The first 9 rows are patterns. Each new row is the sum of 2 different patterns, raised or lowered, with some noise. Before adding, each is slid sideways (what falls off one end comes back at the other) and multiplied by a number that may be negative. Names go in the order of the patterns.
Some rows, each with the names of its patterns after it:
[ 1.57 -0.47  0.53 -1.93  1.41 -0.28 -0.18  0.38 -0.48  1.38 -2.03 -0.36
  0.04 -0.05  0.87 -0.29 -0.80  1.04  2.10  1.94 -0.64  1.81 -2.29  1.14
 -1.06  0.91 -0.41  0.70  1.85 -0.73 -0.07 -1.62] : lutuz
[ 0.74 -0.84  0.13 -2.04 -0.12 -1.24 -1.31  1.54 -1.28 -1.81 -0.90 -0.79
 -0.57 -0.87 -0.05 -1.31 -0.78 -1.41 -1.93 -1.36  0.63 -0.46 -1.74  1.24
  0.09 -1.55 -0.18  1.71 -1.47  2.00 -1.32  0.83] : tise
[ 0.73 -2.17 -1.60 -1.75 -1.91  0.96 -0.44  1.18 -1.23 -0.95  0.71 -0.02
 -0.30  0.30 -0.18  2.09 -0.89  1.54 -1.69 -0.51  1.51 -0.22  1.51  1.76
 -1.19 -1.04  1.91 -0.93  1.71  0.89 -0.28  1.29] : Bon
[-0.51 -0.52 -0.44  0.71  0.89  0.36  1.61  0.79  1.86 -1.74 -1.35  2.08
 -2.29 -1.91  0.78  1.00  0.90 -1.63  2.27 -0.44  0.78 -0.47  1.54 -1.95
 -0.37 -1.60  0.05  2.25  1.98 -2.26 -0.77  0.36] : zesif
[ 1.39  0.16 -0.08  0.88 -1.55  0.42  2.16  0.31  1.93 -0.19 -1.08 -0.71
 -1.45  0.88  1.48 -0.39 -2.17  0.09  0.22 -0.05 -0.78  2.22 -1.31 -1.74
 -0.37  1.54 -0.40  0.13  1.82 -0.33 -0.08  0.00] : Topa
[ 2.05  0.59  1.56  2.16 -1.39 -0.18 -1.58 -1.07  1.77 -0.06 -0.28 -2.29
  1.59  1.88 -0.93  2.18 -1.92  1.93  0.71 -1.62  1.02  2.23 -1.21  0.14
 -1.96  2.26  0.36 -1.04  1.35 -1.10  0.08  1.94] : boze
[ 1.36  0.11  2.11  1.44 -0.06  0.83 -1.06 -1.42  0.25  2.10 -1.64  0.86
 -1.98  0.75  0.01  1.23 -0.50 -1.85 -1.02  1.89 -0.07 -0.35 -0.78  2.12
 -1.04  0.92 -0.35 -0.19 -1.53 -0.55 -0.07  1.09] : Tugod
[-0.80  2.22  0.47 -0.14 -2.24  0.11 -1.59  1.78  0.34 -0.68  0.88 -0.72
  2.29  0.22  1.55  0.04 -2.02 -1.58  1.30  2.15  0.09 -0.34 -2.18  0.57
  1.58 -0.12  0.84  1.56  1.57 -0.70 -0.37 -2.10] : moko
[-0.04 -0.31  0.28  2.21  1.81 -1.15 -1.60  1.75  1.01 -1.06  0.29  1.64
 -0.70  1.97 -1.02 -1.47 -0.08 -2.20  1.15 -0.46  1.44 -0.57 -2.18  1.21
  0.30 -1.55 -1.34  1.46 -0.65  0.79 -0.64  1.49] : Dadom

New rows. What belongs after each?
[ 0.67  1.26 -2.83 -0.31 -3.08 -2.19  1.20  2.61 -3.37 -1.95 -2.52  0.08
  0.88 -0.04 -2.67 -2.39 -2.22 -0.29 -2.21 -0.47 -1.05  3.04 -1.08 -1.88
 -1.55 -0.92 -0.18 -1.41  0.61 -1.28  0.22 -0.17] : Tugod moko
[-0.42  0.28  0.15 -1.65 -0.28 -2.61 -0.40 -1.73 -0.05 -1.29 -1.39 -0.14
 -1.19 -2.17 -2.82  0.25 -1.90 -2.20 -2.34 -1.83 -1.04 -2.27 -1.79 -1.47
 -0.58 -2.15 -1.80 -1.13 -1.03 -1.73 -1.24 -1.30] : lutuz tise
[ 0.65  1.28  0.44  1.93  0.34  1.37  0.07  2.08  0.27  2.24 -0.47  1.51
  0.16  0.88  2.26  3.02  0.74  0.05  0.32  1.37  1.22  0.23  1.57  2.37
  0.84  2.68  0.93  1.39  0.07 -0.81  2.56 -0.32] : zesif Dadom
[ 1.14  1.74  5.46  3.75  2.27  1.82  4.21  2.00 -0.01  0.50  4.33  5.31
  2.77  3.57  1.04  4.80  2.03  0.96  5.27  1.55  2.14  2.43  2.87  1.25
 -0.11  6.90  2.53  2.98 -0.28  4.29 -1.18  3.75] : zesif moko
[-2.36  1.01  0.24  1.09  2.14 -0.10  0.22 -2.70 -0.70  2.87 -0.80 -0.52
  1.40  1.22 -1.27  0.25 -1.21  0.18 -2.18 -0.48 -0.97  0.52 -1.22 -2.97
  2.17  2.33 -2.26 -1.41  0.29  0.56 -2.62  0.75] : zesif Dadom
[2.76 4.22 3.88 3.88 4.70 2.80 4.29 4.86 5.39 1.78 2.56 4.89 0.87 3.86
 3.39 2.87 2.19 3.79 0.22 4.92 2.47 3.35 2.62 2.61 5.36 2.43 4.58 4.22
 0.95 3.26 4.21 3.08] : tise boze
[ 0.20  0.68  1.34 -0.63  1.33 -0.08  0.16  0.71 -1.81  1.52 -1.88  3.17
  0.96 -1.16  0.40 -1.59 -0.94  1.92  0.69 -2.65  0.16 -0.94 -1.42  1.78
 -1.59  0.16  1.71  1.99  1.68  1.11 -0.31  0.69] : lutuz Bon
[ 0.19  0.61  2.99 -2.05  1.63 -1.65  1.50  2.20  2.86 -0.35 -2.10 -0.26
  2.62  2.09  0.23 -0.81  2.73 -0.46  0.81 -0.24  1.14 -0.31  1.56  1.38
  0.34  1.57  1.16  4.31  1.99  1.75  0.74 -0.06] : Tugod moko
[-0.51 -1.92 -3.42 -2.79 -0.58 -4.57  0.48  1.20 -1.67 -4.79 -0.05 -2.48
 -1.81 -1.96 -1.62 -2.61 -2.60 -0.41 -0.86 -4.04  0.01 -1.75 -3.21 -3.55
 -2.91 -2.13 -0.18 -0.69  0.92 -2.15 -3.21 -1.99] : Topa Tugod
[ 0.12 -0.98 -0.30 -1.57  1.49 -0.74  1.46  1.27 -0.57  1.22  0.73  3.88
 -0.06 -1.34  1.69 -2.38  1.07 -1.09  1.22  0.72  0.08 -3.10  1.80  0.16
  3.03 -1.98 -1.23  0.56  0.52  1.16  0.02 -1.96] : boze Tugod
[-1.53  0.55  0.11 -2.45 -0.07 -1.33  0.47 -0.18  0.39  0.30 -0.68 -0.40
 -2.09  0.48  1.17 -0.37 -0.79  1.48  1.32 -2.53  0.83 -0.39  0.42 -1.37
 -0.07  0.23 -0.92 -1.70 -1.61  1.15  1.66 -1.13] : tise Dadom
[-0.27 -2.96  0.23 -3.13  0.81 -0.61 -2.96 -0.72 -1.05 -2.89 -0.46 -1.79
 -1.24 -0.48 -2.86 -1.37 -1.68 -2.01 -0.72  1.11 -0.16  0.64  0.91 -2.47
 -1.32 -2.66 -1.30  0.07 -1.69 -1.49 -2.38 -0.68] : Bon boze
[-0.39 -1.36  0.73 -1.26  0.65 -0.96  0.13 -0.80  0.47 -0.74 -2.26 -0.37
  1.17  0.95  0.18 -0.59  0.33  0.35  0.50 -1.06 -1.12 -0.55 -1.38 -0.25
 -0.04  0.37 -0.57  0.56 -0.07  0.08 -0.74  0.33] : zesif boze
[-0.68  0.33  0.39 -0.35 -0.37  0.17  2.93  0.14  0.75 -0.43 -1.88  1.84
 -0.99  1.76  0.95 -0.60  0.12  1.06 -0.99  0.26  1.62 -0.55  1.31 -0.60
 -1.05 -1.62 -1.74 -1.51  0.46  0.46 -0.57 -1.39] : lutuz Bon
[ 0.34 -0.28 -1.61 -0.14 -1.33 -1.15 -0.03  0.29  0.05 -0.37  1.25 -2.40
  0.00 -1.22 -1.14  2.69 -0.90 -0.34 -3.27 -0.07 -0.42  0.18 -0.47 -0.31
  0.96 -2.00  1.80 -0.94  1.10 -1.65 -2.38 -1.81] : moko Dadom
[ 1.42  1.84  1.49  0.70 -1.57  0.05  2.14 -0.64  0.99  0.20  2.08 -1.75
  0.49  2.54  0.82 -1.76  0.13  1.09 -1.35  1.29  0.16  1.31 -0.86  0.16
  0.69  0.98  2.50 -0.56 -2.33  1.37 -0.92 -0.19] : Topa Dadom
[ 1.90 -0.57  2.01 -0.32  1.45  0.32 -0.34  2.84  1.88  1.92  2.83  3.35
  2.12 -0.43  2.11  3.52  0.86  2.03  1.52  2.30  0.52  3.20  2.09  3.37
  2.83  1.20 -0.35  2.91  3.22  0.13  1.59  2.89] : tise zesif
[-2.55 -1.45 -2.75 -1.99 -1.74 -1.28 -1.79 -2.01 -2.59 -2.01 -1.39  0.13
 -1.78 -1.85 -1.49 -0.71 -2.93 -0.98 -0.12 -1.94  0.98 -2.59 -0.54 -1.52
 -1.06 -1.37 -2.42 -2.40 -1.59 -2.22 -0.21 -2.11] : lutuz tise
[ 1.07 -0.15  0.07 -1.14  1.57  3.79  3.46 -0.74  0.66 -1.57  1.86  1.30
  0.89 -0.84  1.35  1.70 -1.22 -0.53 -0.34  2.17  1.74  1.77 -2.71  1.31
  0.50  1.96  0.79  1.42  0.48 -1.39  0.87 -0.07] : lutuz moko
[ 2.48  0.51 -2.21  1.50 -2.38  2.86  0.60  1.89  0.81 -0.61 -1.12  1.52
  0.21  2.30 -0.79  1.29  2.13  0.78  2.53  2.21 -2.12 -2.03  1.87 -2.21
 -2.54  2.89  1.77  3.20  0.55  0.89  0.60  1.75] : zesif boze
[-1.27 -0.29 -3.10 -2.36 -1.26 -4.37  0.11 -2.72 -3.80  0.29 -1.28 -1.03
 -0.51 -1.57 -2.41 -3.26 -4.33 -1.16  2.14 -0.15 -0.45 -2.01 -1.77  0.23
 -2.82  0.08  0.75 -0.75 -2.32 -1.87 -3.73 -2.12] : Bon moko
[-2.55 -0.65 -5.41 -0.30 -3.49 -3.00 -2.52 -1.51 -3.03 -2.47 -2.99 -0.88
 -1.59 -2.55 -2.68 -2.61 -1.47 -0.64 -0.71 -2.09 -0.82 -1.13 -2.94 -2.17
 -2.93 -2.20 -0.44 -3.07 -2.84 -3.25 -2.41 -1.57] : tise boze
[-2.46 -2.17 -1.43 -0.33 -1.32  0.39  2.00  2.83  0.97 -2.10 -0.24  1.33
  1.09 -1.07 -2.10  1.39 -2.80  3.14 -1.55  0.32  1.81 -1.90 -3.12  2.80
  0.63  2.06 -1.51 -0.05  1.32 -1.30  0.52 -0.09] : zesif boze
[-0.24  3.12 -1.29  1.63 -0.03  1.36 -1.77  0.06  0.44  1.46  2.07 -0.31
  3.54  2.01  0.40  1.12 -0.85 -0.68  0.98  1.85 -2.16  0.26 -1.38  0.18
  1.66  0.96  0.56 -1.83 -0.44  1.78 -0.69  0.43] : lutuz Tugod
[-0.09 -1.23  1.28  0.27 -1.95  0.08  1.68 -0.61  0.51 -0.35 -0.12 -1.28
  0.12 -0.22  1.17  1.43  0.49 -0.19  0.48  0.80 -1.53 -1.12 -0.26 -0.38
 -0.98 -0.40 -1.82 -0.49 -0.94 -1.25  0.51 -1.19] : tise Tugod
[-0.39 -0.02  0.54  0.93  1.10  1.14  1.92 -1.06  1.95  0.48 -0.10  1.62
  0.40  2.22  0.57  0.27  0.55  2.32 -0.98  1.88  1.27 -0.69  1.70  1.15
 -1.42 -1.71 -0.99 -1.04  0.75  1.09  1.30 -1.88] : Bon Topa
[-2.12  0.72 -1.67  0.32 -1.10 -2.43 -1.89 -2.77 -4.19  2.15  1.61 -4.54
  2.51 -0.32 -2.24 -1.35 -2.81  0.24 -0.74  1.23  0.25  1.48 -3.09  1.56
 -1.35  2.12  0.29 -3.47 -2.71  1.82 -0.27 -0.84] : Bon zesif
[-1.92  1.04  1.33 -1.24  1.83 -3.06 -0.02 -2.63 -0.03  0.79 -1.32 -0.34
  0.23  0.31 -2.91  0.56 -1.69 -0.06 -3.05 -0.04 -0.81 -1.40 -2.37 -2.79
  0.69 -0.52 -2.63 -1.87 -0.03 -0.87 -2.24 -0.66] : lutuz Dadom
